The rows are grouped in 3 different ways at once. Each group adds its own fixed numbers to the row, and there is some noise. The rows also spread widely along 10 directions, which tell nothing about the answers.
In the rows, zero is written as 128.
Some rows, each with its group in each grouping after it:
[127 145 105 150  92 161 121 163 131 155 133 180  99 141 112 132 114  55
  99 171 135 106 141 131  85 140 103  80 167 198 117  70 146 176]
(1) K_976 K_245
[124 151 123 107 173  66 146 175 226 108 140 182 125 149 156 108 103 139
 156 137 122 120  59 130 108 142 141 136 181 187 122 121 146 133]
(0) K_532 K_136
[138 188 139 117  94 119 158  88 130 124  85  94 158 132 162  87  77  93
 115  60 133 162 115 143 120 122 109 141 142  64  74 142  67 104]
(2) K_989 K_762
[122 108 132 195 143 145 103 148  88 119 153 151 130 126 121 119 128  92
 149 206 109  90 167 113 116 131  95 123 147 223 152  94 132 205]
(1) K_976 K_762
[151 136 118 122 111 123 171  96 181 146 110 163 116 114 154 149 127 102
 117 150 139 125 122 156 108 152 114 152 171 121  99 104 106  95]
(0) K_450 K_965
[163  85 164 192 147  98 139 135  96 135 141 152  96  74 111 151 143 152
 119 199  89  66 165 100 129 135 121 166 125 165 164 104 167 160]
(2) K_450 K_245
[172 103 157 117 143 129 157  70 136 154 121 141  97  93 127 211 169 102
  90 168 157 132 146 125 122 128 134 145  71 104 175 119 151  71]
(2) K_989 K_965
[117 119  87 100  78 186 101  83  89 149 150 116 119 162  95 148 162  79
 103 148 153 158 132 124 102 150  82  70 139  83  73 137 170 127]
(0) K_532 K_887
[137 152 164  97 166 112 142  72 170 115 104  82 170 131 154 137 122 119
 146  67 154 188 102 139 150 111 151 151  74  79 153 173  73  69]
(0) K_532 K_551
[130 181 102  92 104  52 174 203 168 150  95 142 123 124 115  72  71 171
  74  45 126  96  74 139 108 118 159 122 142 103 146 126 154 120]
(2) K_989 K_136
[140 153 160 153 113 105 114 182  99 125 121 131 135 127 137  83 103 154
 130 124 101  74 115 106 157 106 126 149 147 146 106 123 135 194]
(0) K_989 K_551
[111 133  98 171 100 142 133 154 126 110 115 143 111 116 116 106  94 131
 112 117  88 165 117 120  91 116 113 104 207 119 105  86 100 155]
(2) K_532 K_887
[125 147 149  68 154 157  75 131 174 104 146  96 147 199 139 135 164 124
 158  85 164 165  94 121 174 101 162 101 107  85  96 162 119 113]
(0) K_450 K_551
[154 143 178 164 111 163 113 144 125 108 107 129 122 133 154 129 128 121
 129 119 113 152 124 103 152  89 137 128 171 117  84  90  78 153]
(0) K_532 K_551
[128  83 138  82 165 147 132  45 150 124 163 105 121 135 123 189 171  87
 154 176 140 186 134 118 119 145 100 114 121  97 106 159 131  90]
(1) K_976 K_136
[145  60 141 140 181 141 138  59 131 134 147 112 130  93 116 189 202 161
 153 164 126 117 170 140 153 143 123 179  97 110 166 154 129  94]
(0) K_450 K_551
[158 178 160  95  99 105 114 126 122 106 133 125 124 151 165 107 115 150
 139 126 112 100  94 102 164 121 133 135 152  84  33 152 129 129]
(2) K_976 K_887
[106 148  96  91 137  97 134 150 144 126 145 122 140 151 119  82  99 145
 140 108 121 116  90 138 114 151 112 119 153 115 100 157 158 143]
(2) K_989 K_136
[145 154 128 128 141  98 132 202 174 144 116 174 126 134 126 115 127 160
 102 115 152  65 116 140 143 109 180 144 103 178 197 101 145 138]
(0) K_450 K_965
[142 111 101 102 144 152 134 109 180 152 146 164 102 132 115 178 184 115
 126 160 152  94 133 163 123 168 124 126 122 126 126 123 166  99]
(2) K_450 K_551
[157  92 134 145 121 122 163 109 140 132 130 157  84  81 129 175 143 147
 107 182  93 118 149 113 117 131 111 151 176 103 106  93 140 114]
(2) K_976 K_965
[151 157 142 108  99  83 182  77 141 150  95 115 131 103 139 139  86  79
 105 106 134 157  99 136 102 144 104 142 120  64 100 143 122  80]
(2) K_532 K_551
[119 127  84  87 119 188  86 163 166 143 158 154  97 184  93 148 174 107
 103 124 161 117 127 147 116 139 139  48 141 119 108 106 180 135]
(2) K_450 K_245
[ 99  95  61 163 138 179 133 138 146 146 124 147 126 120  80 140 145  94
 106 123 134 155 153 166  73 134 103 101 154 175 200  81 122 145]
(0) K_989 K_551
[164 123 144 115 118 151  97 167 127 139 131 148  84 136  99 184 188 145
  75 126 159 110 133  97 147  84 188  91  84 114 177 104 176 116]
(2) K_450 K_887
[140 155 137 121  65 151 123 105  68 170 107  88 144 152 101 110 108  54
  72  96 183 151 138 130 121 109 112  90  89  99 134 141 132 136]
(0) K_450 K_136
[149 156 154 152 145 116 120 153 121 121 116 135 135 126 144 111 130 142
 122 122 137  82 137 123 148 110 151 147  93 161 165 124 127 146]
(2) K_989 K_762

New rows. What belongs after each?
[131 126 113  86 157 136 100 173 186 129 163 157 107 163 117 140 182 192
 133 120 134  86 114 132 146 139 164 105 134 131 115 130 180 127]
(0) K_532 K_245
[152 177 163 153 121 120 127 120 124 153  92 128 150 123 136 116  92  58
  94 102 176 134 139 135 116  97 147 124  62 193 208 119  92 129]
(0) K_976 K_245
[100  87  99 193 114 171 148  80  66 127 108  72 157  89 100  97 115 124
 113  96  92 188 186 143  95 119  78 137 164 101 154 116  68 145]
(0) K_989 K_762
[108 163 115  93 126 115 105 135 125 114 136 109 150 162 125  90 109 150
 144  96 127 120 102 128 143 121 140 117 121 113 111 163 117 132]
(1) K_976 K_887
[156  71 164 158 149 148 142  85 109 127 127 115  99  90 121 191 169 112
 112 168 118 181 157  97 117 101 109 137 139 119 155 106 123 119]
(0) K_989 K_136
[171 114 142  98 139 123 151 104 168 161 118 151 108 111 130 191 187 152
  94 139 168  95 141 143 149 126 164 156  80 107 171 124 152  69]
(0) K_450 K_965
[141 152 150  93 114  64 159 178 177 125 111 136 107 129 142 110  93 134
 101  93 113 153  67  95 114 102 138 126 185 102  91 117 147 127]
(0) K_989 K_136
[129 151 112  79 122 164 120  82 143 123 136 103 138 158 150 123 163 150
 144 102 133 114 130 155 150 154 116 129 143  51  39 165 123  97]
(2) K_989 K_762
[113 158 118 143 150 127 116 112 138  96 140 125 180 156 170  60 108 144
 191 131 107  96 127 156 149 153 102 165 168 164  75 155  81 166]
(0) K_976 K_762
[163 105 150 147 109 138 154 114 136 152 101 137  90  93 109 198 140  60
  73 142 147 171 139 113 102 102 128 112 118 106 169  81 132 102]
(2) K_450 K_551
[107 189 125 144 110 128 113 148 130 106 118 116 164 168 144  39  50 103
 157  89 113 126 104 147 125 136 107 119 169 138  69 137  75 173]
(2) K_450 K_245
[157 120 144  91 139 147 102  89 150 120 163 150 104 148 154 172 196 150
 152 181 131  93 124 117 158 142 128 142 147 118  67 146 153 114]
(0) K_976 K_887
[135 102 147 170 178 158 132  80 136 109 136 129 144 119 144 132 150 135
 175 157 118 137 153 151 139 132 115 169 148 167 145 132  65 133]
(0) K_450 K_136
[124 144 101 108 105  71 171 125 145 142 120 137 127 112 125 100  86 156
 115 118 102 108  99 137 108 161 107 144 159  80  87 138 150 112]
(2) K_532 K_965
[120 150 128 151 132 132 133  52 115 114 120 111 176 129 157  86 107 124
 179 133 122 114 131 173 136 161  91 184 143 133  95 169  54 126]
(0) K_450 K_887
[128 140  86  88 131 132 173  49 174 168 119 134 152 120 132 145 146 101
 125 116 161 103 134 199 112 184 107 157 105 117 128 160 118  62]
(0) K_976 K_551
[155  98 140 206 106 134 152 130  74 141 109 154 102  58 114 143 154 197
  91 150  85  80 172 120 130 112 136 175 156 138 164  88 116 149]
(0) K_532 K_887
[118 131 130 141 117  58 157 143  88 131 122 103 142 104 109  69  61 138
 120 122  90 122 107 107 107 133  90 147 147 113 124 154 151 164]
(2) K_989 K_136
[ 88 115  81 130 118 182 143  79 134 126 129 108 151 134 115 105 120 119
 160 113 103 148 144 181 112 162  84 131 187  89  74 138  70 130]
(1) K_450 K_551
[145 159 160  93 133  96 156  45 147 125 106 106 147 124 158 143 113 101
 139 111 147 153 107 140 135 133 136 163  95  77 116 174  73  61]
(1) K_450 K_887
[137 142 142 124 116  65 157 115 116 142 110 105 152 107 123 107  86  98
 119 117 124 127 111 116 121 123 105 151 107 118 140 155 141 129]
(0) K_976 K_551
[115 192  78  98 121 135 110 143 166 141 134 169 153 174 139  79 123 135
 137 110 157  54 106 180 130 158 136 128 135 176 112 143 128 135]
(0) K_976 K_887
[141  91 114 141 171 103 161 131 174 125 136 147 123  94 134 140 175 214
 139 140  97  74 148 149 142 140 146 182 158 134 156 122 137 108]
(0) K_450 K_762
[134 114 126 119 116 137 113 160 125 120 140 129 116 135 121 116 146 190
 121 131 100 106 131 104 156 110 133 126 169  99  90 116 142 154]
(0) K_976 K_965
[124 112  78 119  78 124 173 124 128 174  96 123 117 100  81 135 118 110
  53  90 145 152 142 149  81 126 114 108 134  82 173  98 145  98]
(0) K_450 K_965
[ 94 126  66 111 166 201  90 195 219 117 163 194 108 183 116 134 191 168
 159 129 132  85 124 181 135 145 163  93 187 176 117  86 125 150]
(1) K_450 K_551
[123  88 118 125 127 182  97 121  97 139 151 112 114 148  87 159 177 134
 118 153 140 132 159 119 143 117 131  95 104 101 145 120 147 141]
(1) K_450 K_965
[124 125 104 126 149  50 168 173 173 136 113 156 115  95 104 128  86 133
  95 128 120 127 100 118  84 124 133 131 118 149 212 106 174 121]
(2) K_989 K_965
[146 167 159 106 135  90 144  94 162 112 117 119 153 143 180 112 104  89
 153 123 135 142  95 122 127 133 107 153 142 118  74 148 109 113]
(0) K_989 K_762
[138 120 143 124 187  77 149  87 167 115 128 108 152 114 132 147 132 113
 142 121 143 146 130 134 123 130 139 158  73 126 197 159 126  85]
(2) K_450 K_762
[113 113 106 135 117  93 172 109 126 143 110  99 145  92 101 114  95 114
 108  96 107 159 129 134  94 126 101 141 141 106 158 129 121 115]
(0) K_976 K_551
[ 96 133  94 105 158 111 157  83 148 140 124  92 172 121 103  91 110 152
 146  78 126 123 138 182 117 162 128 151  99 107 165 176  91  92]
(1) K_450 K_245
[121 121 125 107 138 127 153  41 121 122 127  82 153 116 133 126 116 118
 156 119 107 153 129 148 128 165  78 162 134  55  75 176 105  97]
(2) K_989 K_551
[129 164 132 116 111  80 152 163 153 130 102 128 142 130 134  95  79 124
 113  79 121 143  84 120 120 116 133 129 148 110 115 123 122 131]
(0) K_532 K_551
[ 86 114  87 180 120 187 113  92  78 119 132  90 166 136  98  82 103  93
 156 122 111 156 164 163 113 147  73 118 155 122 120 135  76 170]
(2) K_450 K_551
[121 106 103 148 162 116 102 172 137 131 162 170 116 145  96 136 137 100
 130 197 148  85 131 121 112 144 123 109  95 208 204 110 197 169]
(2) K_450 K_965
[109 140  87 122 103 138 118  95  83 139 144 115 156 141 111  90 121 126
 134 134 127  99 139 146 121 157  88 132 135 129 102 164 136 146]
(0) K_976 K_887
[156 130 164 128 159 116 123 138 166 108 115 137 117 115 144 162 159 165
 115 107 129 141 117 102 150  74 183 144 115 131 177 117 100  99]
(0) K_976 K_887
[121 160 136 154 113  99 113 153  92 127 131 134 155 149 136  63  71  98
 143 159 126  89 114 115 128 137  87 142 132 184 118 136 138 201]
(0) K_989 K_965
[112 139  91 119 121 131 111 133 101 152 157 139 141 151 100 102 134 129
 137 154 137  51 129 152 129 177  99 125 104 141 117 158 189 161]
(2) K_532 K_551
[121 133 111 134 108  90 154  82 117 131 119 116 144 113 128 108  89  91
 133 137 118 143 116 131  99 148  83 150 150 119 114 146 119 123]
(0) K_450 K_887
[119 113  70 121  80 145 123 175  89 171 133 138 112 131  71 112 146 158
  65 126 132  80 147 133 110 133 114  96 129 117 151 107 197 165]
(0) K_989 K_965
[109 121 123 172  92 123 101 173  57 109 127  86 140 128  89  66  74 140
 118 115  91 146 135  90 131  93 107 108 157  94 121 121 125 197]
(2) K_450 K_965
[147 114 110 114 156 187 147  68 190 139 112 144 122 116 136 190 190 141
 115 113 158 148 158 178 130 127 154 140 118 116 167 109  74  58]
(0) K_976 K_965
[ 96 153 104  75 133 102 113 126 159 110 148 113 155 177 133  89  87  94
 158 127 137 165  79 125 111 147  84 106 153 111  73 161 144 138]
(0) K_989 K_965
[125 140 129 122 163 172 101 123 177 107 130 141 140 163 149 136 148 133
 155 116 151 161 117 140 140 114 153 113 133 138 133 118  88 120]
(0) K_532 K_965
[ 85 128  49 101 127 140 154  68 154 159 135 113 164 140 100  95 117 109
 138 102 141 133 143 204  88 199  84 129 141 117 122 163 119 101]
(0) K_450 K_245
[126 117  93 103 104 136 155  53 128 151 127  98 143 123 119 142 141  84
 111 121 141 158 153 151  97 156  82 122 129  85 110 147 133  90]
(0) K_976 K_762
